The rows are grouped in 4 different ways at once. Each group adds its own fixed numbers to the row, and there is some noise. The rows also spread widely along 14 directions, which tell nothing about the answers.
In the rows, zero is written as 128.
Some rows, each with its group in each grouping after it:
[119 152 142  54  94 107 125 162 138 115 113 190 147 138  59  97 126 126
 131 145  85  80 135 107 126 153] -> j509 W j466 (3)
[142 130 140 117 100 164 144 121 136 122 144 126 102 134 131  75 181 110
 135 112 152 115 144 117  93  80] -> j509 V j397 (4)
[107 119 147 133 140 103 187 144  88 146 110 126 141  98  93  90 139 199
 114 155 137 155 113  88  39 154] -> j659 T j466 (0)
[115 142 177 145 127 176 154 107 148  85 121 154  82 119 170 161 123 146
 103 118 103 109 104 171 130  82] -> j12 T j609 (2)
[122  84 164  80 126  90 118 120  95 111 114 124 114 104  84  88 138 167
 108 147 160 103 132 140 114 146] -> j12 V j8 (1)
[ 92 111  92 133  92  77 123  96 115  88 126 185 122 184 129  98 142  78
 183 178 132 141 160 103 161  96] -> j142 R j609 (1)
[141 152 164 112  77 152 145 116 124  88  95 158 120  98 124 114 127 137
 125 128 129 104 129 130 121 145] -> j142 W j397 (3)
[113 131 149 121  52 126 154 117 118 158 169 145 125 126 113  97 149  59
 136 159 111 116 166 106 126 145] -> j659 R j8 (0)
[139 137 132 105 100 144 159 102 157 148 187 136 112 160 136  72 140 132
 114 149 119 157 159 110 154  82] -> j12 R j8 (4)
[144 163 149 145  61 161 203 113 163 159 126 160 151 125 121 104 163  71
 132 130 110 116 138 101 108  99] -> j142 V j397 (2)
[170 134 155 100 120 114 160  91 152 103  75 148 148 129  75 151  97 213
  97 136 138  88 102 136 110 128] -> j142 V j397 (4)
[158 149 164  60 151 151  77 143 122 125 116 167 110 115 128  99 148 108
 114 109 145 132 155 138 228 131] -> j12 R j8 (4)
[123 101 152 130 160 127 137 109 118 123  67 152 135 114 125 142 146 135
 132 114 150 118 116 143  79 127] -> j12 T j397 (3)
[144 136 121 125 104 120 125 119 130  78  66 179 126 142 128 144 101 149
 144 116 108  80  91 106  87 135] -> j142 R j8 (0)
[108 102 135 171 179 121 161  92  89 156 102 132 127 114 164 147 145 129
 136 126 175 206 126 138 103 117] -> j659 R j8 (3)
[ 82 107 138  85 192 107 130 130  85 133 153 136 113 126 119 103 152 141
 122 162 171 211 159 153 180 126] -> j12 W j466 (3)
[ 84 202 153 193  85 114 138 164 144 135 213 115 115 111  66 131 139  82
 127 152  72  84 180 109 101 138] -> j142 T j609 (1)
[159 138 142 173 119 133 143  90 135 116  92 113 136 117 198 168  76 166
 117  96 113 135  84 129 148 150] -> j659 R j609 (3)
[129 135 167 130  69 154 168 121 128 146 160 110 120  98 131  81 165 100
 114 135 130 131 150 119 110 118] -> j509 V j397 (2)
[130 173 118 164 101 142  91 142 170  88 161 118  94 150 130 133 107 135
 137 103  86  75 126 120 125 103] -> j509 W j8 (4)
[121 125 137  95 115 124 144 147 120  82  97 127 111 141 128 129 113 155
 120 141 155  97  87 123 174 135] -> j509 W j397 (4)
[140 132 180 127 169 151 137 115 114 141  93 157 121  78 132 121 155 144
 102 105 144 162 134 143  98 110] -> j509 R j8 (2)
[140 139 165 138 105 121 141  69 124  97 103 143 118 116 113 125 126 166
 123 153 157 137 147 128 144 139] -> j659 R j466 (4)
[ 98 126 151 110 103  91  90 145  98  84 101 153 114 112  93 122 111 160
 121 167 124  99 148 130 156 150] -> j142 V j609 (4)
[132 165 145 182 113 122 100  94 131  63  87 136 111 136 132 159 125 116
 153 155 173 133 149 136 245 132] -> j142 W j397 (4)
[118  89  99 133 100  92 129  68 124 126 174 117 119 154 144 100 112 141
 150 154 131 168 151 134 116 114] -> j659 W j8 (3)
[ 40 100  75 157 132  94 102 146 102  94 147 137  80 152 149 164 102  95
 165 141 120 116 116 143  89 112] -> j142 W j8 (4)
[133 123 112  94 155  77 133 107 115 133 123 147 146 116  76  93 103 203
 120 136 148 141 129 116  66 136] -> j12 V j8 (4)
[130 187 140 106 188 129 141 172 127 120 110 169 133 145 116 132 139 117
 127 110 140 133 112 124 220 112] -> j12 V j609 (1)
[125 152 136 155 159 154 113 163 137 153 179  89 101 127 191 149 120  93
 111  94 106 157 115 137 210 114] -> j509 R j8 (2)
[138 119 146 149 126 132 127  80 200 148 157 122 126 188 143 203 100 109
 110 123  82 108 125 178 213  88] -> j12 V j8 (3)
[147 152 177 168 189 169 141  92 150 150  68 159 128  97 165 207 131 106
 112  74 139 152 102 176 151 106] -> j509 W j8 (3)
[139 165 154 213 109 177 139 140 128  98 114  87  94 114 199 109 171  91
 142 107 164 134 114 118 206 106] -> j659 W j609 (2)
[168 131 176  92 131 161 119 138 132 111  10 186 139  92 146 123 120 175
 104  85 116  97  94 114 113 135] -> j509 R j397 (4)
[119 107 100 110 124 100 121 128 136  90 122 128 120 159 136 146  78 151
 138 113 108  85  88 137 130 134] -> j659 W j397 (1)

New rows, each followed by its group in each grouping:
[147 117 115 119 158 136  85 110 125 113 100 149 121 126 164 125 130 114
 151  84 132 128 125 136 120 126] -> j12 T j397 (0)
[128 122 140  89 141  70 116  93  98 110  98 160 148 104  77 142  89 162
 124 140 148 119 127 138  96 188] -> j12 R j8 (3)
[109 128 161 139 134 140 162 142 141 140 100 153 122 149 151 137 144 127
 116 132 104 145 113 124 186  89] -> j509 V j466 (1)
[ 86 109 125 155 148  99 106 125  86 130 140 124 119 105 143 122 128 137
 133 138 127 174 161 131  88 135] -> j142 R j609 (3)
[122 105 156 135  95 124  87  90 108 113 101 139 116  85 179 123  80 178
 111 132 104 157 156 137 142 157] -> j659 R j397 (4)
[120 147 123 105 152 141 131 188  67  99 126 115  91 114 150  88 157 115
 145 117 189 140  99 109 164 149] -> j659 W j8 (0)
[132 165 122 164 138 108 116  93 129  80 134 125 127 129 111 142  99 182
 138 143 138 156 149 136 138 132] -> j142 W j397 (3)
[ 98 133 123 154  88 111 156 126 109 131 121 133 142 121 139  99 132 107
 152 149 133 151 137  96 113 145] -> j509 W j397 (3)
[148 155 150 110 108 165 162 106 124 153 172 127 103  99 156 114 137  94
 115 104 149 141 130 129 125 127] -> j659 R j8 (4)
[210 162 121 103 151 114 119  96 177 164 167 107 161 133 107 162  80 147
 102  85 100 121 117 139 148 151] -> j142 R j8 (3)
[111 105  91 163  53 107 143  78 140 100 173 103 108 150 155 106 116  88
 164 139 122 110 136 121  92 112] -> j142 W j397 (1)
[136  94 139 110 138 138 127 101 114 110  80 153 122  89 136  94 145 161
 125 115 146 142 130 143  63 106] -> j142 W j397 (2)
[138 155 153 100  32  95 158  80 153 152 175 164 148 114 117 112  68 121
 107 161  59 128 152 108 149 162] -> j509 R j8 (1)
[126  97 156 148 104 118 119  92 111  99 110 109 108 111 139 121 135 143
 124 152 151 132 138 144 147 131] -> j142 W j609 (0)
[118 135 194 130 109 146 152 130 121 157 145 124 124  74  87  80 180 132
  96 137 119 138 174 119  63 127] -> j509 R j466 (2)
[116 147 174 137 151 144 133 167 132 174 145 108 137  88 105 138 141 119
  87 111 100 124 144 135 114 138] -> j509 R j397 (2)
[121  96 104 158  97  93 135 131 123 115 128  87 116 124 146 117 105 129
 139 120 127  96  92 110  93 144] -> j142 W j8 (1)
[ 78 122 183 171 106 154 143 133  81 126 144  98  93  79 192 119 135 154
 104 149 129 195 152 138 146 129] -> j509 V j397 (3)
[114 159 126  94 118 119 157 155 148 164 156 154 131 144 144 201  66  75
 114 121  81  92  76 139 204 162] -> j659 T j8 (4)
[ 99 130 188 144 131 109 105 131 114 126 125 100 123  88  77 152 115 156
  87 155 134 107 165 148 144 176] -> j12 R j397 (4)
[ 98 117  81  98 166 101 121 159  97  91 102 154 117 155 135 142 106 147
 150 123 150 126  93 124 124 120] -> j142 V j397 (4)
[162 150 122  88 137 113 139 106 147 108 101 189 132 149  86 127 128 145
 137 136 142 111 117 120 132 107] -> j142 T j8 (4)
[135 169 129 147 148 133 119  96 167 127 146 149 131 138 100 139 124 142
 129 119 117 143 163 138 123  93] -> j509 W j397 (4)
[140  90 105 107  74 122 126 159 105  82 131  73 103 144 143  62 147 131
 146 135 159  84 101  92 127 143] -> j142 W j397 (0)
[121 153 116 164 148 107 125 108 125 128 116 161 136 112 126 125 129 116
 153  94 120 133 135 119  61 111] -> j509 V j609 (1)
[146 140 103 139 139 136  88 125 151 130 133 152 115 136 184 131  85 159
 134  88  72 139 117 121 133 107] -> j659 T j8 (4)
[112 134 113 156  66 128 142 170 109 123 127 119 123 137 166  70 145  97
 157 129 113 117 115  58 104 139] -> j509 R j8 (3)
[119 131 152  61 127 145 124 177 110 125 114 139 115 113 112  83 159  94
 121 125 160 102 129 122 182 145] -> j12 W j397 (4)
[160 111 190 130 139 163 153  87 123 133  74 151 108  77 158 136 150 145
  96  98 149 145 115 159 115  97] -> j142 V j8 (1)
[145 100 157 152 146 159 143  56 123 159 118 122 115  97 204 140 128 139
 107 105 151 199 142 157 136 106] -> j659 R j397 (4)
[113 135 133  99 197  98  89 142 125 156 141 156 143 107  93 135  96 190
 101 117  85 172 151 150 102 132] -> j509 W j8 (3)
[ 78  46 116 118 127 105 137 190 101 117  74 107 117 161 166  90 145 133
 133 141 126 104  73  94 136 128] -> j12 R j466 (2)
[164 126  94  90  98 107 116 107 149 110 163 131 131 170 123  71 113 160
 146 132 115 125 134 109 144 117] -> j659 W j8 (3)
[135 148 164 151  94 161 141 110 143 116 115 113 110 115 145 121 148  91
 124 125 159 112 137 133 185 129] -> j12 W j397 (4)
[108 163 105 131 121 109 122 119 123  95 116 177 134 142 119 132 107 118
 161 131 116 134 133 111 121 134] -> j509 W j397 (0)
[ 70  79  89 148 132 100 127 131 108  71 116 106  83 179 145 160 123 113
 167 136 167  86  81 141 123 117] -> j659 W j466 (4)
[129 129 103 179 145 122  82 151 127 149 118 102 137  89 158 124 127  97
 149  66 104 116 127 119  62 146] -> j142 W j609 (3)
[140 134 118  80 121 101 136 135 131 138 140 135 144 144 128 126  85 134
 119 126 107 118 102 115 164 166] -> j12 R j8 (3)
[ 89 104 137 152 138 136 120 139 111 151 181  90  94 111 165 115 142  95
 118 121 122 150 142 143 119 115] -> j12 R j8 (2)
[172 136 110 173  58 119 183  61 161 118  97 134 153 170 154 131 131  80
 174 115 146  90  93 100 122 119] -> j659 V j609 (3)
[ 99 146 152 143 135 125 155 132 123 140 143 141 120 103 127 143 118 113
 117 120 113 129 126 145 123 131] -> j659 W j609 (1)
[136 100 143 131 122 128 144  64 135  99 105 133  99 146 164 148 110 153
 119 137 159 135 105 148 155 105] -> j12 R j8 (4)
[156 113 134 122 154 122 160 113 111 119  49 155 147 125 140 134 138 150
 136 123 165 144  88 113 124 131] -> j142 T j397 (0)
[166  97 105 116 124  97 132  59 128  62 157  95  91 152 125 116 110 185
 133 123 171 110 103 141  83 106] -> j142 R j8 (1)
[115 118 119 168 130 109 110  45 167 133 189 105 114 138 131 178  84 140
 123 126 105 146 161 178 104 102] -> j509 W j397 (4)
[138 159 137 124 125 131 144  98 128 109 137 143 126 117 122 113 139 111
 137 130 155 150 142 136 151 120] -> j509 W j397 (2)
[129 114 111  90 201  92 106 157 156 141  85 176 153 190 105 171 101 156
 122 125  98 105  94 136 198 104] -> j659 T j609 (4)
